The first 7 rows are patterns. Each new row is the sum of 2 different patterns, raised or lowered, with some noise. Before adding, each is slid sideways (what falls off one end comes back at the other) and multiplied by a number that may be negative. Names go in the order of the patterns.
(in the rows, 128 means zero)
Some rows, each with the names of its patterns after it:
[155 127 158 165 135 142 133 151 138 123 115 148 117 115  99 145 103 116
 129 117 147 151 130 117 149 158 133 107 124] => k106
[142 103 146 115 120 137 130 142 123 126 116 164 146  94 115 160 148 150
 108 115 119 114 150 122 137 101 135 120 121] => k157
[122 130 142 108 137 131 149 135 134 158 150 130 127 153 149 149  93 137
 142 141 144 106 148 117 163 154  95 122 156] => k186
[138 109 112 154 146 136 120 137 110 118 153 114 139 135 114 116 127 127
 117  95 101 104 150 114  95 145 131 122 160] => k130
[ 99 150  94 141 150  97  99  98  98 102 104 127 153 119 110 143 152 153
  98 130 120 164 119 101  97 131 108  92 100] => k805
[142 101 161 120 132 138 126  97 123 146 140 151  97 112 140 139 100 106
 104 131 147 139  98  97 138 108 111 113 112] => k111
[ 95 141  93 154 149 104 132 150  93 160 153 158 151 164 151 128 134 113
 159 110 106 129 164 156 132 124 144  99 115] => k59

New rows, each followed by the names of its patterns:
[151 132 118 140 115 116 108 145 154 139 114 127  99 154 103 134  99 140
 169  99 145 122  85 186 157 133 158 162 139] => k186 k59
[121 114 132 137 164 125 165 150 150 169 137 154 100 156 145 141 100 164
 143 126 134  91 173 132 148 142 122 143 171] => k186 k111
[151 153 131 151 116 155 112 127 141 119 135 168 139 125 123 112 157 167
 133 104 153 174 167 144 105 116 154 156 137] => k157 k111
[101 145 121 114  74 108 129  98 115  93 107 105 107  77 137  91 109 121
 112 117  75 139  71  80 139 113 104 102 143] => k186 k111
[105 103 106 106 108 106  94 134 124  97 149 111 120 118 110 122 134 102
 117 108  94 137 106 134 123 106 124 126 114] => k186 k130
[115 165 115 131 133 134 170 156 133 151 135 114 150 138 126 108 118 147
 116 125 113 138 136 138 121 164 152 142 143] => k186 k805
[126 114 134 155 123  96 114 151 124 147 106 137 159 166 147 167 177 142
 166 131 151 116 117 140 151 170 166 139 142] => k130 k805
[100  98 105 112 117 114 109 128  70 103 121  79 107  91  92  89 118 120
  78  68  92 119 101 130  94  68 120  98  79] => k130 k111
[145 145  49 115 166 137 112 146 126 148 145 115 149 109 124 160 141 139
 164 156 155  80  98 135 142 115  71 110 129] => k186 k805
[147  98 105  63  66 131 103  88 136  60  85  68 100  67  85 104  85 127
  62 123 121  91  68  69  98 104  93  95  95] => k157 k59
[137 128 103 101  89 109 148 118  76  65 136  76  89 101  92 142 104 149
 100 133 147 118  70 108 151 128 158 107 105] => k106 k111
[106 115  88 101  82 108 113  96 101 101 104 108  75  94  63  89 106  82
 135 128 126  84 145 113  92 100  99 111 123] => k106 k59
[ 98 116 110 143 120  79 102 121 111 134 150  87 106 138 137  90  87  81
 139 109 104  93 106  92  91 130  93 128 131] => k106 k157
[185 166 157 127 137 154 144 136 177 168 163 140 169 167 141 165 151 138
 191 129 149 120 131 157 150 144 159 167 135] => k186 k59
[173 162 182 154 119 167 172 150 142 159 150 170 157 183 162 178 147 192
 172 172 182 133 151 155 171 154 149 158 184] => k106 k130
[119 127 100 171 155 140 160 163 168 194 179 114 159 160 143 176 162 175
 154 156 185 134 138 160 147 128 128 129 158] => k130 k805
[132  99 124 114  85 123 110 130 104 122 138 117 145  77 129 137  91 107
 104  89 104 135  92  77 124 115  91  87 103] => k157 k130
[143 163 152 181 160 140 162 174 177 135 143 138 169 169 138 123 172 151
 137 166 154 162 132 182 183 147 140 150 135] => k130 k805
[ 77  78  78  89 115  71 105 148  87  49  66  99  94  97  85 113  86  77
 129 117 127  56 110  89 125 105  59  91  95] => k157 k805
[164  98 169 137 117 136 136 153 158 144 167 145 140 133 170 106 103 131
 152 119 162  90 123 135 142 111 136 161 150] => k805 k59
[141 142 136 169 149 161 158 152 149 144 176 111 128 175 131 123 163 156
 123 149 139 151 127 154 149 111 144 140 142] => k186 k130
[123 115 143 119 112  99  99 114  98 112  96 144  86 122 131 112 114 120
 117 113 126 158 131 126 108 161 107 129 161] => k106 k59
[143 168 215 189 178 169 175 135 124 176 167 180 192 184 198 141 150 190
 179 128 122 138 196 149 193 139 199 180 218] => k805 k59
[ 97 160 148 139 157 158  99 193 185 188 162 166 159 162 168 122 185 139
 132 158 169 189 124 145 156 109 130 131 160] => k111 k59
[114 121 111 115 106 128 103 104 136 109 119 125 138 100 134 157 118  96
 150 142 124 137 129 113 105 142 114 117 120] => k186 k130
[123 130 142 108 134 160 152 168  97 173 141 117 130 134 155 163 142 174
 145 142 133 176 104 103 137 154 115 169  84] => k805 k59
[122 115  59  65  89 128 102  84  55  91 103 130  84 110 104 120 109  69
 125  66  85 107 108 122 114 119 108  93  66] => k157 k805
[112 100 138 136 148 108 129 124 102 152 116 130 114 141 123 122 143 132
 159 134 105 144 154 126 121 129 100 146 152] => k157 k130
[ 78 109 114  77 122  85  90 102 140 114  70  96 159 141 140  59 101 125
  70 115  98  75  63 123 105  70  92  69 121] => k157 k130
[128 138 165 138 110 194 167 117 167 184 149 153 156 156 149 131 175 130
 151 152 141 155 151 149 122 165 139 133 127] => k157 k130
[134  94  96  94  98  93  93 102  82 114  83 144 123  88  90  88 110  87
 108  95 116 131 106 108 135 128  88 129 107] => k186 k805
[ 83 110  79 121  94  75  63  71  59  46  97  61  90  84 116 115 100  85
  56  58 101  95 107 119 103  69 106 145 110] => k130 k805
[101 107 138 123 131  90 143 134 113  75 111 104 118 111 136 144 164 111
 142 113 121 141 106 101 166  97 120 122 107] => k106 k59
[152 122  91 137 127 107 119 135 144 131 118 159 127 122 103 130 154  97
 120 138 109 102 154 151 127  98 142 145 121] => k106 k130
[105 117 184 147 133 145 144 163 162 154 132 141 186 177 136 152 173 168
 170  99 166 129 156 149 112 157 155 174 148] => k186 k111
[162 137 172 197 188 194 143 151 148 207 185 162 188 169 195 164 161 192
 128 169 150 159 168 200 141 131 180 155 167] => k157 k111
[113 117 164 170 117 104 115 160 158 170 137 118 160 122 143 136 124 146
 126 164 123 123 163 125 100 137 150 166 179] => k106 k111
[122 136 103  88 109 133 110 122 153 156 134 136 158 105 120 123 101 106
 159  85  84  97 125 103  87 124  93 104  99] => k106 k59
[160 184 143 129 165 149 156 188 140 161 189 159 167 122 171 121 137 130
 143 155 158 139 116 173 126 174 157 128 163] => k186 k111
[111 128 152  87  80  90 125  96 111 109  72 141  86 115 142 109 100 100
 112 136 130 138 108 125 138 104 127 135  66] => k130 k805
[ 86 124  98  96  76 114 103  90 106  76 148  93  94 105 102 135  91 114
  78 120 145  86  83 138 123 117 108  96 103] => k157 k186
[139 152 147 117  97 120 141 108 106  75 139 139 137  67 116 132 161 126
 143 163 133 151  96 167 103 102 152 140 164] => k157 k805
[150 165 118 179 118 125 146 148  96 109 151 169 165  90 128 125 117 108
 110 118 122 149 156 127  97 158 133 150 112] => k106 k111
[172 125 113 131 156 181 129 157 174 112 124 107 138 111 150 162 153 144
 155 140 186 181 148 164 169 190 146 136 118] => k805 k59
[177 163 143 167 150 133 128 126 153 104 147 160 136 130 145 115 200 156
 156 154 159 184 136 161 114 147 169 141 126] => k186 k59
[164 112 148 124 171 150 142 155 136 164 128 188 138 102 165 181 145 171
 134 130 160 131 165 133 151 124 134 129 144] => k157 k186
[139 140 176 174 160 123 137 198 156 182 118 129 178 153 152 158 163 127
 176 145 150 154 133 167 127 138 163 162 148] => k157 k186
[142 125 120 101 102 104 110 136 118 104 123 135 116 132 151 157 100 157
 133 123 147 118 109 128 144 129 120 140 131] => k106 k130
[128  87  96  98  75 111  82 101  84  90  96 106 114 124  89  86 119 110
  93  83 101 111  87 119 158 101 107 100 115] => k106 k186
[166 132 141 196 194 147 175 180 199 191 166 163 142 191 140 146 162 159
 151 157 158 114 169 162 154 142 197 185 156] => k130 k111
[150 167 156 155 148 149 134 169 169 136 162 164 173 162 181 190 154 150
 153 195 155 186 191 158 189 153 185 171 151] => k106 k157
[114  62  99 145  80  44  59  92  87  91  81 112  80  68 126 114 127  49
 104  83 123  96  53  79  91  72  69  72  79] => k157 k805
[142 136  84  74  84 135 111 132 141  92 116  99 139 104 105  98 106 117
  81  90 121  76  93  95  99 120 128  76  81] => k106 k157
[152 163 105 136 117 171 114 143 137 126 130 133 105 146 168 142 164 177
 138 124 127 118 147 116 127 156 158 148 153] => k805 k59
[126 182 135 171 156 185 176 149 165 138 189 167 188 171 156 170 217 178
 167 134 178 183 141 202 172 187 151 155 182] => k157 k111
[110  99 111  94 114 127  89  70  76  80  95  90 136  99 122  80 172  76
  77 120  89 103 126  86  56  59 110  80  64] => k186 k59
[129  87 109  97  73  89 107 108  79  81 123 141 125  51 113 102  51  87
  90  62  64 106 118  85  63 103 117 114  98] => k106 k130
[111  85  47 111 118 115  80  86 111 114  83 128 121 124 102  81 117  76
  84 101 133 111 115 126 120 104  69 103 101] => k157 k805
[112  89 146 134 137  91 152 107  93 119 105 108 138 101 113  87  98  79
 104 114 104 113  97 118 118  90  89  71  97] => k106 k59
[ 95 114 120 104  87  83 119 122  86 146 116 138 108 149  89  93 140 127
 107 154  73  97 108  82  80  95  92 100 136] => k130 k59
[132  92 134 120 113 123 102  84 107 112 115 136  90  86 111 111 114  92
  88 112 122 138  78  97 102  81 122 105  85] => k186 k111
[121 101  59 121 117 118  85  79 108 122  83  85  70 116  78  64  65 106
 139  36 100 154  90  92  50  57  65  62 119] => k157 k805
[131 141 126 118 167 105 147 131 128 160 160 155 128 153 149 177 145 110
 148 169 178 185 127 139 136 143 168 134 140] => k106 k157
[ 83  91 115 127  84  92 128 134 142  67 104 108 143  88  74  71 111 101
  88  72  68 130  70 112 118  75  93  70 102] => k805 k111
[140 160 189 145 149 169 165 188 108 198 165 173 183 141 151 148 206 197
 152 127 170 168 172 149 124 146 167 197 176] => k186 k111
[139  95  89  75 100  78 103 103  72  97  81  86  85  83 108  93  79  72
 117 137  61  76 117 105 130  63  90  65  65] => k157 k186
[122 156 171 138 153 143 195 147 182 116 149 190 177 140 189 163 162 159
 126 160 133 139 173 184 159 186 186 170 134] => k805 k59
[125 105 108  87 120 104 113  94  67  78 125 126  80 105  99 131 109  82
 114  66 121  84 101  81 108 126  91  76  87] => k186 k111
[140  80  86 114 106 137  50 110  95 122  86  60  69  99  89  32  56  98
 128  39  92  97  86  79  76  81  51  81  87] => k157 k805
[130 122  98 110 114 146 146 105 134 162 144 125 112 117 126 140 163 129
 162 133 160 126 109 159 105 122 145 106 118] => k111 k59
[107 151 113 147 124 183 184 125 124 134 104 123 105 156 139 158 149 140
 167 182 100 170 159 196 156 152 138 149 134] => k805 k59
[155 136 123 128 147 119 149 137 136 128 129 130 106 139 145 118 112 137
 131 173 118 119 122 117 163 118 148  95 119] => k157 k186
[122  96 156 142 116 111 109 174 119 169 105 150 169 161 115 152 181 171
 179 102 157 136 127 148 150 147 165 175 167] => k805 k111
[129 127 138 170 145  98 120 194 149 177 141 119 126 114 154 129 142 121
 170 134 130 170 138 179 121 139 151 171 157] => k157 k805
[187  99 143 148 149 152 116 172 158 181 170 127 159 194 129 155 164 153
 157 137 155 162 146 161 159 138 166 157 180] => k186 k805
[159 161 163 127 163 142 162 170 146 179 169 143 141 167 166 162 101 140
 145 172 151 113 175 143 177 188 125 133 166] => k186 k130
[112  56 154 133  88 102 154 133 116  81  70 115  67  99  93 132  91 105
  84 101  83  60  86  94  60 123 114  87  97] => k157 k59
[136 141 173 152 168 118 208 193 122 113 168 174 184 126 171 159 169 168
 184 146 112 186 146 132 200 107 151 119 132] => k157 k59
[ 96 130 127 165 180 152 134 151 118 157 135 173  81 174 186  96 139 164
  70 155 177 181 131 152 148 146 134 141 173] => k130 k59
[166 146 126 140 192 165 138 113 196 194 164 143 160 209 195 195 151 171
 154 135 210 183 192 193 173 202 145 149 173] => k157 k805
[135 112 120 121 127 127 127 144 113 114 138 143 117 121  90 135 136 134
 135  96 133 109 157 132 105 121 129 133 113] => k157 k186
[131 135 167 162 167 135 188 141 120 182 160 155 173 145 141 130 143 112
 117 154 157 151 107 166 190 156 103 134 132] => k106 k59
[ 98 120 111 122 104  94  89 158 130  94 120 122 138 151 155 133 110 161
 146 147 120 126  94 126 138  95 107 143  84] => k106 k130
[144 124 122 114 117  96 110  96  99 139  97 148 132 125 103 110 115 109
  95 126 162 129 130 124 140 158 113 117 112] => k805 k111
[149 160 190 160 178 134 177 186 143 168 172 126 143 186 181 145 113 152
 170 154 177 146 144 156 164 164 142 158 172] => k186 k130
[171 170 164 176 187 185 113 138 166 191 100 108 129 204 188 162 161 142
 131 130 149 157 126 181 154 153 136 181 124] => k157 k59
[195 201 152 149 174 136 181 143 119 157 188 191 158 152 185 137 141 123
 179 132 190 153 136 164 180 128 172 186 175] => k186 k59
[112  78  92  93  78 114  94 147 113  89 126 120 137  87 126  74 126 134
 101  56  97  76 100 103  95 144  64 128 124] => k157 k805
[166 154 150 201 175 173 142 184 195 196 144 184 194 190 190 138 197 151
 168 200 166 183 201 179 183 174 136 175 177] => k186 k805
[158 176 157 161 153 189 176 144 131 162 157 182 174 183 178 185 167 188
 138 135 188 149 134 161 151 126 131 147 126] => k106 k59
[137 114  70 116  95  70  65 110  38 104 126  86  71  95  58 124 104 130
 116  99 121  84  92  91 126  80  75 102 147] => k130 k59
[116 103 158 134  98  96 151 122 122  89 115  86 127 139  96 145 147 125
 116 120 159  94 104 106 131 116 162 148 108] => k106 k111
[135  64 106 129 126 120  82 134 116 154 144  58 107 155  87 104 118  62
 107 117 138  95  99 127 130 100 114 136 109] => k186 k130
